All rows are made from the same 14 directions, up to rounding. Whole rows:
[[-0.03 -1.40 -1.65  0.69  1.59 -0.45 -0.34 -2.06  0.43  0.43  0.09  0.51
  -0.76  1.63 -0.68  2.20  0.55  0.71  0.17 -0.24  1.33 -2.82  1.67]
 [ 0.29  0.47 -1.24  0.96 -1.20 -1.56  0.20  0.38 -0.88  0.26  0.88  0.21
   0.01  0.44  1.21 -0.11  0.49 -0.16  0.33 -0.13 -0.21  0.00 -0.47]
 [ 0.26  1.06 -1.88  2.06  0.17 -0.95 -0.71  1.48 -0.33 -1.23 -0.75 -0.62
   1.33  0.63  0.16 -2.37  0.43  0.50  2.08 -0.90 -1.28  0.56  0.95]
 [ 0.05 -0.67  2.30  0.45 -3.03  1.46 -1.00 -0.69  0.02  1.80 -0.89 -0.78
  -0.33  1.84  0.18 -2.60 -0.59  0.57 -1.25 -1.75  0.75  0.96  3.04]
 [ 0.24 -1.46  1.61 -1.04  0.20 -0.92  1.32 -0.93  0.30  0.81 -0.62  0.36
  -1.03  0.86 -0.84  1.58  0.12 -0.11  1.57  0.56  1.09 -2.71 -0.46]
 [ 0.67  0.66 -2.19 -0.96  1.54 -0.07 -1.15  0.06  0.35 -0.23  1.73  2.74
  -0.56  0.69  2.73  2.48  0.47 -0.72 -0.24  1.21 -0.56 -1.07 -1.35]
 [-1.25  0.78 -2.91  0.44 -3.27  0.59  0.54 -0.33 -2.16  1.17  0.99 -1.25
  -0.58  1.50  0.95  0.62  0.18 -0.81  2.55 -3.23 -0.57  0.49 -0.41]
 [-1.01  2.77  0.14 -1.46 -1.68  0.52  2.94 -0.13  0.34 -0.86 -1.40  0.94
  -1.86 -0.15  0.22  2.47 -2.17 -1.41  1.50 -0.40  0.24 -0.23 -0.70]
 [ 0.70 -0.02 -1.35 -0.55 -1.78  3.96 -3.65 -1.44  1.33  2.03  0.38  1.35
  -0.80  2.32  0.94  0.57 -0.84  0.45 -0.88 -1.54 -0.45 -0.74  0.91]
 [-0.86  0.53  0.38 -0.23 -0.50  1.05  1.91 -1.57 -1.58  0.29 -0.29 -1.86
  -0.02  0.84 -1.99  0.72 -0.33 -0.77  0.45 -1.17  0.81  0.10 -0.65]
 [-0.44 -1.57 -0.01  0.75 -0.40 -1.37 -0.52 -0.09  0.80 -0.80 -0.62 -0.70
  -0.36 -0.57 -0.82  0.62 -0.34  0.51 -0.01  0.12  0.71  0.09  0.53]
 [-1.65 -0.76  0.06 -1.56  1.50  1.31 -1.70  0.01  0.69 -0.76  0.00 -0.53
  -0.33 -2.06  0.46  0.27 -0.62  1.03 -1.67 -0.22 -0.93  0.10  1.94]
 [-0.07 -0.68  0.62 -0.11 -0.33 -0.06 -1.65  1.27 -0.28 -2.60 -1.33  0.65
   3.41  1.41  0.83 -1.71  0.00 -0.63  1.42  0.22 -0.97  1.81  2.26]
 [ 1.15  1.22  0.06  0.34  0.91 -0.94  1.48  0.56  0.99 -0.85 -1.44  1.54
   0.63 -1.19 -0.21 -0.61 -0.16  0.02  0.81  1.65 -0.48 -1.51  0.47]
 [-1.93  0.91 -0.59  1.11 -1.97  1.67  1.14 -0.92  1.09  1.51 -0.40 -0.25
   0.18 -0.88 -3.74  1.18 -1.38  2.86 -1.74 -2.28  1.17  0.01  3.14]
 [ 0.11 -0.07  0.02 -0.40  2.14 -0.10  0.83 -0.86 -0.64 -0.87  0.29 -0.95
   0.78 -2.17 -1.26  0.46  0.32 -0.42 -1.47  1.64 -0.17 -0.32 -1.49]
 [ 0.14  0.77 -1.34 -0.89 -0.23  1.91  1.79  0.18 -0.81  3.41  2.09  2.05
   1.01 -0.01 -0.14  0.64  1.69  0.66  1.18 -1.16 -0.53 -1.45 -0.25]
 [ 0.35  0.85  0.31  0.75 -1.56 -2.66  1.36 -0.05 -0.77 -1.17 -1.16  0.48
   0.25  1.02  1.10 -0.36 -0.46 -0.60  0.91  0.68  0.15 -1.06  1.24]]

Rows cut short, each followed by the rest of it:
[ 2.76 -0.50  0.53  1.22  0.13 -1.55 -1.94  0.90  0.39 -1.76 -0.07  0.44
  1.18  0.84  0.96 -1.28  0.38 -1.82 -0.20  2.69 -0.14] : [ 1.84 -3.57]
[-0.98 -1.34 -0.21  0.04 -1.43  0.12  0.99 -2.54 -0.93  0.38 -0.11 -0.42
  0.24  0.74 -0.84  1.78 -0.18 -0.28 -1.11 -0.68  1.62] : [-0.67  2.29]
[ 0.03  0.53  0.89  0.58  0.76 -0.44 -0.35  1.06 -0.54 -0.90 -0.25 -1.36
  1.42 -0.07 -1.30 -1.76  0.09  0.55  0.21  0.18 -0.69] : [ 0.97 -0.87]
[-1.78 -0.09 -0.76  0.52 -0.43 -2.27 -1.25  1.12  0.16 -1.64  0.18 -1.55
 -1.95 -0.74  1.30  0.56 -0.97  0.69 -0.34 -0.74 -0.24] : [1.14 0.25]
[ 1.38  0.65 -0.70  1.36  1.30  2.20  0.58  0.30  2.20  0.96 -1.32 -0.36
 -0.74 -1.65 -2.68 -1.37  0.03  0.40  0.97 -0.30  0.06] : [ 0.23 -1.34]
[-0.36 -0.30  1.98 -0.69 -0.18  1.04  0.14  1.96  1.93  0.79  0.24  2.02
  0.48 -1.75  0.21 -0.78 -0.05  1.07 -1.68  0.20  0.40] : [2.40 1.70]
[-1.85 -0.44 -0.18  0.37 -0.38 -1.28  2.92  0.45 -0.74 -0.39 -0.09 -0.52
  0.39  0.60 -1.97  1.91  0.33 -0.01  2.50 -1.48  1.49] : [0.82 0.28]
[-1.80  1.00  1.72  0.39  2.33 -0.75  1.69  0.98 -0.72  0.51  1.68 -1.68
 -1.92 -1.51  0.20 -1.02  0.46  0.98 -3.64 -0.65  1.32] : [3.02 0.65]
[ 0.33  0.02 -0.41  0.68  0.43 -1.09 -0.90 -0.44 -1.45 -0.02  0.79 -0.93
  0.13  0.95  1.22 -1.15  0.69  0.00 -0.85  0.12 -0.38] : [-0.44  0.21]
[-2.69  0.23 -0.30  0.22  0.03 -0.63  1.20  0.74 -0.69 -0.88  0.40 -1.78
  0.03 -2.19 -0.97  0.31 -0.37  1.02 -1.06 -1.34  0.18] : [2.09 1.47]
[ 0.10 -0.40  0.43 -0.14  1.67 -0.70 -0.94 -1.39 -1.79 -1.13  0.17  0.22
  1.21  4.04  1.32  0.09  0.69 -0.70 -0.15  0.25  0.56] : [-1.01  1.95]
[ 0.64  1.81  1.91 -0.65  0.07  2.16 -0.16  1.61  1.96  0.35  0.09 -0.49
 -2.14 -1.58 -1.16 -0.18 -1.45 -0.56 -1.17  0.46  0.08] : [ 3.24 -4.93]
[ 0.18  1.57 -0.67  1.45 -0.87  0.08  1.87  0.11 -0.19  1.94  0.07 -1.11
 -2.39 -0.09 -0.24 -1.19  0.15  0.18  0.64 -1.68  0.47] : [ 0.11 -0.60]
[-1.56 -0.05 -0.12  0.40 -1.36 -1.22  0.42  0.91 -0.87  2.56  1.10 -1.07
  0.11 -0.11 -1.52 -0.61  0.57  3.47  1.19 -2.22 -0.79] : [-2.47  1.37]
[ 1.40 -2.30  0.96  1.18 -0.44 -2.35 -0.92  0.59 -1.50  1.03  0.09 -1.75
  0.86  1.29  0.47 -3.33  1.99  0.20  2.25 -0.04 -0.62] : [-1.30 -0.50]
[-0.54  0.67  1.15 -1.34 -0.19  3.29 -0.68  0.15 -0.28  1.69  0.89 -0.53
  1.02 -0.80 -1.27 -1.05 -0.14  0.99 -1.53 -0.95 -0.92] : [ 0.98 -0.33]
[ 0.06 -0.41  1.17 -0.90 -0.30  1.45 -0.76  0.91 -0.74  0.75  0.96 -0.43
 -0.56  1.18  1.91 -1.36  0.67 -1.45  0.24 -0.97 -0.03] : [ 2.81 -1.14]
[-1.02  1.36  1.25 -0.56  1.28  0.24 -0.65 -0.19 -0.10 -0.85 -0.45 -0.44
 -1.04  3.12 -0.29  0.81 -1.14  0.61  0.13 -0.85  0.48] : [-0.46  0.57]
[ 1.16  0.12 -1.28  0.54 -0.03  1.31 -1.34 -0.25  1.55  0.48 -1.19 -0.04
 -0.71  0.44 -1.20 -0.13 -0.48  0.43  2.09 -0.44 -0.74] : [-1.83 -1.14]
[-1.45 -1.18  1.06 -1.18 -0.39 -0.38 -1.89 -1.21 -0.77 -0.31  1.10 -2.09
 -0.34 -1.09 -0.74  1.41 -0.99  1.08 -3.17  0.46 -0.15] : [-0.37 -0.79]
[ 0.51 -1.74 -0.88 -0.27  0.52 -0.53  0.60 -1.31  0.54  0.65 -0.20  0.45
 -0.31 -2.51 -0.05  0.75  0.63  0.12 -0.43  1.20  0.01] : [-2.53  0.79]
[-1.29 -1.16 -1.58  0.08 -0.98  2.29 -0.09  0.06  1.47  0.73 -0.20  0.73
  0.54  0.10 -2.12  1.96 -0.16  0.77  1.68 -2.21  0.78] : [1.00 1.24]
[-0.93 -0.78  0.59 -0.53 -1.22 -1.39 -1.26  1.51 -1.22  0.35  1.23 -0.14
  1.94 -0.41  0.96 -1.28  0.66  1.61 -0.12 -0.29 -1.49] : [-0.14  1.20]
[ 0.76  0.74 -0.74  0.85  1.72 -1.21  0.95  1.31  1.51  0.16 -0.44  2.48
  0.25 -0.48  0.39 -0.45  0.72  1.28  0.98  0.74 -0.15] : [-1.65  1.87]
[-0.66 -0.37 -0.70  0.79 -1.64 -2.27  1.11  1.46  0.93 -0.71  0.24  2.43
  1.01  0.40 -0.05  2.20 -0.04  0.51  1.17  0.08  1.10] : [0.88 0.97]
[-0.94 -1.38 -0.68 -1.28 -1.08  1.50 -0.71 -0.14  0.79  0.39 -0.04  1.19
  0.37 -0.47  0.40  1.40 -0.19  0.14  0.67 -0.86 -0.18] : [-0.09  1.69]
[-0.83 -0.17  1.21 -0.07 -0.01 -0.50  1.24  1.33 -0.06 -1.71 -0.94 -0.92
  0.61 -0.05 -1.18  0.00 -0.32 -0.94  1.78 -0.28  0.52] : [ 2.54 -1.04]
[ 2.49 -1.34 -0.63  0.72 -1.10 -1.14 -1.70 -1.19 -0.01 -0.17 -0.06  1.86
  2.11  1.03  1.10 -0.24  0.66 -0.65 -0.58  2.31 -0.27] : [-1.92  0.18]
[-0.35 -0.17 -1.10 -0.16 -1.02 -0.19  0.25 -0.68 -0.38 -0.17  0.03 -0.14
 -0.60 -1.03  1.14  0.54 -0.22 -0.68 -0.37 -0.09 -0.19] : [-0.14  0.55]
[ 1.57 -0.24 -0.62  1.91 -0.48 -1.58 -0.14 -0.57 -0.52  0.13 -0.84 -3.05
 -1.66 -0.02 -1.08 -1.56  0.14 -0.67  1.74  0.13 -0.26] : [-1.18 -3.50]
[-0.63 -1.01  1.89 -0.83  2.37 -1.17 -0.35  0.68  0.21  0.61  0.95 -1.01
 -1.29  0.23 -1.11  0.71  0.43  1.49  0.03  0.28  0.41] : [-1.15 -1.73]
[ 0.52  0.36  1.78 -1.49 -1.80  2.87  0.50 -1.22 -0.43 -0.16 -1.43 -0.10
  2.35 -1.01 -1.36 -1.00 -1.00 -1.17 -0.85  0.69 -0.69] : [0.50 0.20]
[ 0.92 -1.18  0.07 -0.56  0.30 -0.11 -0.12 -0.65  1.51 -0.93 -2.35  1.60
 -2.27  0.85  3.41 -0.34 -0.26 -2.04  1.70  0.40  0.50] : [-1.10  2.89]
[ 1.05  1.48  1.42 -0.34 -0.96 -1.04 -1.81  0.04 -1.32 -3.04 -2.07 -1.14
  1.04  2.49  1.60 -2.09 -1.47 -1.66  1.23  1.18 -1.74] : [-0.40 -0.81]
[-0.38 -2.34 -0.64 -1.10  0.09  2.48 -1.86 -3.25  0.71 -0.79 -1.03 -0.59
  0.18  0.13 -1.46  2.53 -1.02 -0.73 -1.14  0.16  0.74] : [-1.07  0.96]
[ 1.55 -1.77  2.48  0.40 -2.63 -0.14  2.29 -1.38 -0.06  2.28 -1.49 -2.13
 -1.57 -1.31 -1.86 -1.68  0.13 -1.15  0.87  0.20  1.19] : [-0.87 -1.91]
[ 1.26 -2.24 -0.58  1.58 -2.48 -1.04 -2.59  0.37  0.86  0.92  0.39 -1.22
 -1.31 -1.30  1.21 -1.70  0.28 -0.04 -0.86  0.10 -0.17] : [ 1.19 -1.30]
[-1.96 -1.40 -1.81  1.10 -1.14  0.78 -0.91  0.02  0.74  0.13  0.47 -1.30
 -0.58 -0.52 -1.51  1.39 -0.32  0.99 -0.17 -2.40  0.99] : [2.29 0.98]
[ 0.49  1.40 -0.94 -0.49 -0.58 -1.44 -1.17  0.34 -0.39  0.20  0.79  0.91
  0.24 -0.23  1.18  0.36 -0.38  1.28 -0.10  1.05 -1.99] : [-3.17 -0.88]
[ 0.70  1.56  0.56  0.79 -0.01  2.05 -0.29  0.14 -0.12  0.28 -0.58 -0.94
 -0.08  1.75 -0.68 -1.97 -0.30 -0.61  0.21 -1.09  0.08] : [ 1.89 -0.79]
[-1.11 -1.35 -1.47  1.59  0.96 -0.96 -1.14 -0.03  0.95 -1.73 -0.45 -2.10
 -1.30  0.00 -1.69  1.44 -0.48  0.30  0.59 -0.91  1.11] : [ 1.46 -0.77]
[-1.17 -0.20 -0.52 -0.14  0.41  1.80 -0.67 -0.36 -0.19 -1.45 -1.21 -2.43
 -0.70 -0.15 -0.49 -0.52 -0.75 -1.08  0.90 -1.59 -0.22] : [1.99 0.15]
[ 0.27  0.35  1.40 -0.36  0.80  0.45  1.26 -0.35  1.73  2.07  0.38  0.54
 -2.86  0.07 -1.79  1.94 -0.50  0.97 -0.59  0.10  1.66] : [-1.24 -2.03]
[-0.36  1.52 -0.13  1.41  2.19 -2.15 -0.66  0.56  0.10 -0.94 -0.21 -2.32
 -3.08  2.14 -0.68  0.18 -0.71  1.00  1.12 -0.70  0.31] : [-0.98 -2.22]
[-0.64  0.16  0.19  1.46  1.85 -0.50 -0.43 -1.52 -0.71 -0.09 -0.47 -1.43
  0.60  1.89 -1.86 -0.87  0.09  2.08 -1.41 -0.75  0.72] : [-1.81  3.27]
[-2.44  0.82  0.60 -1.84  0.41 -1.01  1.64  0.83 -1.78 -0.93  0.50 -0.77
  0.56 -0.29 -0.16  1.32 -0.26  0.44  1.38 -0.72 -0.80] : [-0.54  0.08]
[ 0.41 -0.71 -1.29  1.17  0.53 -0.85  0.35  0.59 -0.08  0.16  0.58  0.67
  1.42  0.44 -0.73  0.17  1.30  0.28  1.35 -0.07  0.30] : [ 0.09 -0.17]
[ 0.57 -0.72  0.51  1.59 -0.56 -1.00 -1.60  0.14 -0.15 -1.04 -0.56 -0.51
  1.34  2.24 -0.29 -1.32  0.05  0.13 -0.06 -0.01  0.51] : [1.12 0.86]
[ 0.94  0.98  1.68  0.49  0.83  1.41  1.28 -2.01  0.59  2.22 -0.60 -0.41
 -0.89  0.51 -2.96 -0.38 -0.41  1.38 -1.91  0.17  1.24] : [-2.38  0.28]
[-2.17 -0.09  0.57 -1.43  0.53  2.43 -1.56 -1.61 -1.26 -2.34 -1.94 -4.16
  0.51  0.55 -2.43 -0.02 -1.85 -0.27  0.86 -1.66 -1.10] : [0.08 0.22]
[ 1.24 -0.80  0.64 -0.22 -0.07  0.23 -1.18 -0.38  0.69  0.97  0.34  0.94
  0.11 -1.37  1.11 -1.13  0.32  0.38 -2.33  1.43 -0.38] : [-0.75  0.70]
[ 0.44 -0.39 -1.48  0.93  1.83  0.38 -1.85 -0.34  0.19 -0.78  0.07 -1.19
 -0.94 -0.39  1.06 -1.11  0.39 -0.47 -0.90  0.00 -0.36] : [ 0.81 -0.05]
[-0.20 -0.55 -0.10 -0.18 -0.80 -0.10  1.55  0.55 -0.23  1.63  1.01  1.09
  1.60  0.26 -2.02  1.36  0.97  0.91  1.79 -0.49  0.39] : [-0.79 -0.94]
[ 1.10 -1.54  1.44 -0.45 -0.25  1.09  0.18 -0.67  0.42  0.05 -1.91  0.19
  1.52 -0.23 -0.75 -1.72  0.30 -0.66  1.13  0.60 -0.15] : [-0.86  1.50]
[-1.21 -0.46  1.32 -2.19  1.00 -0.01 -0.11 -0.02 -0.74 -0.84  1.24  0.34
  0.95 -0.65  0.11  1.97 -0.17 -0.10 -1.61  1.11 -0.07] : [ 0.43 -0.81]
[-0.06  0.20  0.93  0.48  1.99  1.38  1.95 -0.82  0.48 -0.16 -1.26 -0.80
 -0.20 -0.18 -2.33 -0.39  0.03 -0.38 -0.14 -0.27  1.42] : [0.79 0.69]
[-1.43 -1.95 -0.76 -1.93 -0.14 -0.38 -0.22  0.41 -0.60 -0.77  0.05  0.72
  0.23 -0.42  2.59  0.99  0.62 -0.87  2.15 -0.60 -0.80] : [-0.48  2.06]
[-1.70 -1.45 -1.39 -0.83  1.62 -1.92  1.28  0.23 -0.33 -1.25  1.10  0.03
 -1.35  0.52  0.06  4.36  0.56 -0.99  2.44 -0.28  1.28] : [ 0.06 -2.05]
[-2.21  3.23 -0.14 -0.15  0.12 -1.28  1.45  1.12 -2.17 -0.19  1.37 -0.31
  1.16  0.91 -0.42  0.31 -0.35  2.06 -0.36 -1.24 -0.92] : [-0.49  1.04]
[ 0.09 -0.81 -2.27  0.13  2.02 -0.55 -0.47 -0.12 -0.56 -1.14  0.72  0.60
  0.61 -0.92  2.11  0.13  1.31 -0.99 -0.11  0.68 -0.53] : [0.18 0.94]
[ 1.50 -1.96  0.80  0.54 -1.28 -0.37 -0.99 -0.33  0.01 -0.02 -0.68  0.07
  1.25 -0.37  0.93 -2.09  0.66 -0.92 -0.47  1.06 -0.04] : [0.52 0.86]
[ 0.00  0.70  1.37 -1.05  1.57 -0.29  0.24  2.00  0.06  0.49  1.53  1.53
  0.00  0.98  0.98  0.26  0.76  0.22  0.32  0.39  0.00] : [ 0.96 -1.56]
[ 1.11  0.64 -0.61 -0.36 -0.27 -0.38 -0.68 -0.32 -0.94  1.47  1.69  1.15
  1.24 -0.82  1.06 -0.50  0.79  0.90 -1.75  1.35 -1.43] : [-2.26 -0.50]
[-1.20 -0.54  2.69 -0.17 -2.84 -1.47 -0.72  0.36 -0.32 -0.26 -1.13 -2.07
 -1.01  0.81 -0.16 -1.09 -1.53  0.92 -0.02 -0.97  0.11] : [0.17 1.01]
[-0.87 -0.46  1.26 -0.13 -0.49  0.50  1.39  0.54 -0.44  1.98  1.36 -0.72
  1.48 -1.62 -3.14  0.02  0.66  1.83 -0.93 -0.55  0.38] : [ 0.61 -0.86]
[ 0.71 -0.09  0.32  0.76 -0.42 -0.12 -2.86 -0.63  0.13  0.32  1.08  0.26
  0.63  1.85 -0.02  0.00 -0.32  1.20 -2.82  0.61  0.22] : [-0.08 -0.09]
[ 1.81 -0.37 -0.43  0.90  0.37  0.79  0.26  0.01  1.45  0.54 -1.30  0.59
 -2.35  1.49  1.18 -0.85  0.43 -1.92  2.43 -0.44  0.95] : [ 0.45 -0.79]
[-1.92 -0.37  1.23 -0.87 -0.50 -1.58  1.10 -1.82  0.03 -0.78 -0.78 -0.97
 -2.53  1.29 -1.06  3.61 -1.82  0.36 -0.34 -0.34  1.88] : [-1.92  0.61]
[-0.54  0.11 -1.81 -0.17  1.25  0.11  0.53 -0.31 -1.79  1.16  1.37 -1.51
 -0.19 -1.49  0.44 -0.74  1.38  0.36  0.39 -0.84 -1.30] : [-1.35 -0.37]
[ 0.21  0.80 -1.38  1.20  0.23  2.64 -1.69 -0.40  1.11  1.04  0.88  0.61
 -0.69  1.87 -0.35  0.35 -0.18  0.40 -1.61 -1.51  0.98] : [2.08 0.27]
[ 0.55 -0.32  1.26 -0.63  2.27 -0.37 -0.77  0.57 -0.42  0.82  1.09  0.64
  1.31  1.10 -0.35 -0.66  1.20  1.36 -0.07  0.82 -0.53] : [-1.69 -0.33]
[ 0.30 -0.80  1.66  0.06 -0.43 -1.28 -0.09 -1.16  0.74  0.96 -0.93 -0.22
 -1.07 -0.85 -0.40 -0.62 -0.59  1.69 -1.74  0.87  0.32] : [-3.08  2.18]
[ 0.33  0.38 -0.25  0.25  1.41  0.54  0.18 -0.41  0.95 -1.16 -0.06  0.59
  0.84 -0.70 -1.87  1.60 -0.45 -0.18 -1.30  1.34  0.72] : [ 0.82 -1.37]
[ 0.45  0.01  3.64 -1.21 -0.28  1.61 -0.40  0.47  0.54 -0.16 -1.29 -0.44
 -1.34  1.55  1.08 -1.87 -0.84 -1.55 -0.17 -0.15  0.64] : [ 2.35 -0.23]
[-1.19 -0.02  2.79 -1.69  1.22  0.66  0.18  0.12  0.33  0.01 -0.17  0.49
 -0.33  2.53 -1.03  1.45 -0.65  0.74  0.29 -0.50  1.10] : [-0.28  0.60]
[-0.46 -1.48  2.63 -1.06  1.52  0.91  1.09  0.18  0.38  0.14 -0.72 -1.06
  0.02  0.56 -2.66  0.41  0.24 -0.21  1.64 -0.29  1.18] : [ 0.57 -1.36]
[ 1.47  0.95  0.88 -0.50 -0.50  0.36  2.52 -0.63 -0.05  0.67 -0.91  1.72
 -1.11  0.38  2.06 -0.63  0.21 -2.29  0.45  0.81  0.71] : [-0.31  0.46]
[-0.55 -1.11  0.61 -0.61  1.92 -1.56 -0.19 -0.75  0.00 -1.58 -1.12 -0.49
  0.33  0.13 -0.77  0.88 -0.22  0.66  0.70  0.99 -0.07] : [-2.68  1.24]
[-1.22  2.25 -1.02 -1.10  0.65  0.03 -0.09 -0.63 -1.47 -2.27  0.58 -1.37
 -0.28 -1.01  0.44  1.74 -1.42 -0.97 -1.58  0.67 -1.10] : [ 0.55 -2.19]
[ 0.14  1.51 -0.39  0.32  0.40  0.02  0.90  1.01 -1.02  0.58  2.09  0.56
  1.09  0.38 -0.39  0.46  0.81 -0.11 -0.63  0.13  0.10] : [ 1.79 -2.56]
[ 1.06  2.02 -0.81  0.09  1.80  1.12  2.09 -0.75 -0.31 -0.29 -1.06  1.23
  0.07  0.27  0.98 -0.95  0.41 -1.48  0.62  0.45 -0.15] : [-0.83  1.29]
[-0.12 -0.09  1.08 -0.57 -1.85  0.43  0.79 -1.68 -0.85 -0.73 -1.04  0.21
  2.41  0.33 -1.45  0.63 -0.88 -0.41 -0.88  0.74  0.29] : [-0.64  1.37]
[-1.28 -0.29  2.35 -0.75 -0.81 -1.38  1.17  1.89  1.21  0.75 -0.83 -0.70
 -2.60 -1.33 -0.05 -0.49 -0.77  1.32  1.35 -0.91  0.17] : [-0.24  0.35]
[ 0.33  1.89  2.09 -2.40  0.76  1.16  1.70 -0.92 -1.37  0.38 -0.18 -0.01
 -1.50  1.32  1.39  0.18 -0.49 -1.90  0.27  0.50 -0.21] : [-1.15 -1.64]
[ 1.42 -0.11 -0.22  0.48 -1.53  0.23 -1.35 -1.49  0.27  0.62 -0.10  0.02
 -0.11  0.61 -0.43  0.30 -0.62 -0.04 -1.13  0.86 -0.01] : [-1.42 -1.22]
[ 0.94 -1.78  0.89 -0.71 -1.10  0.67 -2.05 -0.14  0.63  0.11 -1.30  0.28
 -0.39  0.84  2.15 -1.76 -0.02 -0.83  1.10 -0.05 -0.65] : [-0.56  1.56]
[ 0.26  1.83 -1.05 -0.76  0.58  2.07 -1.35 -0.12 -0.11 -0.21 -0.46  0.57
  0.36  0.06  1.59 -1.40 -0.47  0.04 -0.18 -0.32 -1.99] : [-0.93  1.44]
[-1.39  0.56  0.85 -1.58 -1.06  0.05 -1.99  0.55  1.35 -1.00  0.06  1.27
  0.23 -0.92  0.21  1.83 -2.08  1.84 -2.24  0.67 -0.81] : [-0.44  1.17]
[-0.58 -0.99  1.33 -1.00  0.70 -1.48  1.04 -1.09 -1.14  1.32  0.96 -0.20
 -0.57  0.08  0.10  0.84  0.68  0.96 -0.98  0.46  0.55] : [-2.74  0.89]
[-1.04  0.57 -0.65 -0.65 -0.93  1.32 -0.05  1.19 -0.80  2.98  1.37 -0.10
 -0.84  0.71  1.05 -1.22  0.92  1.50  1.83 -2.94 -1.20] : [-0.79  1.03]
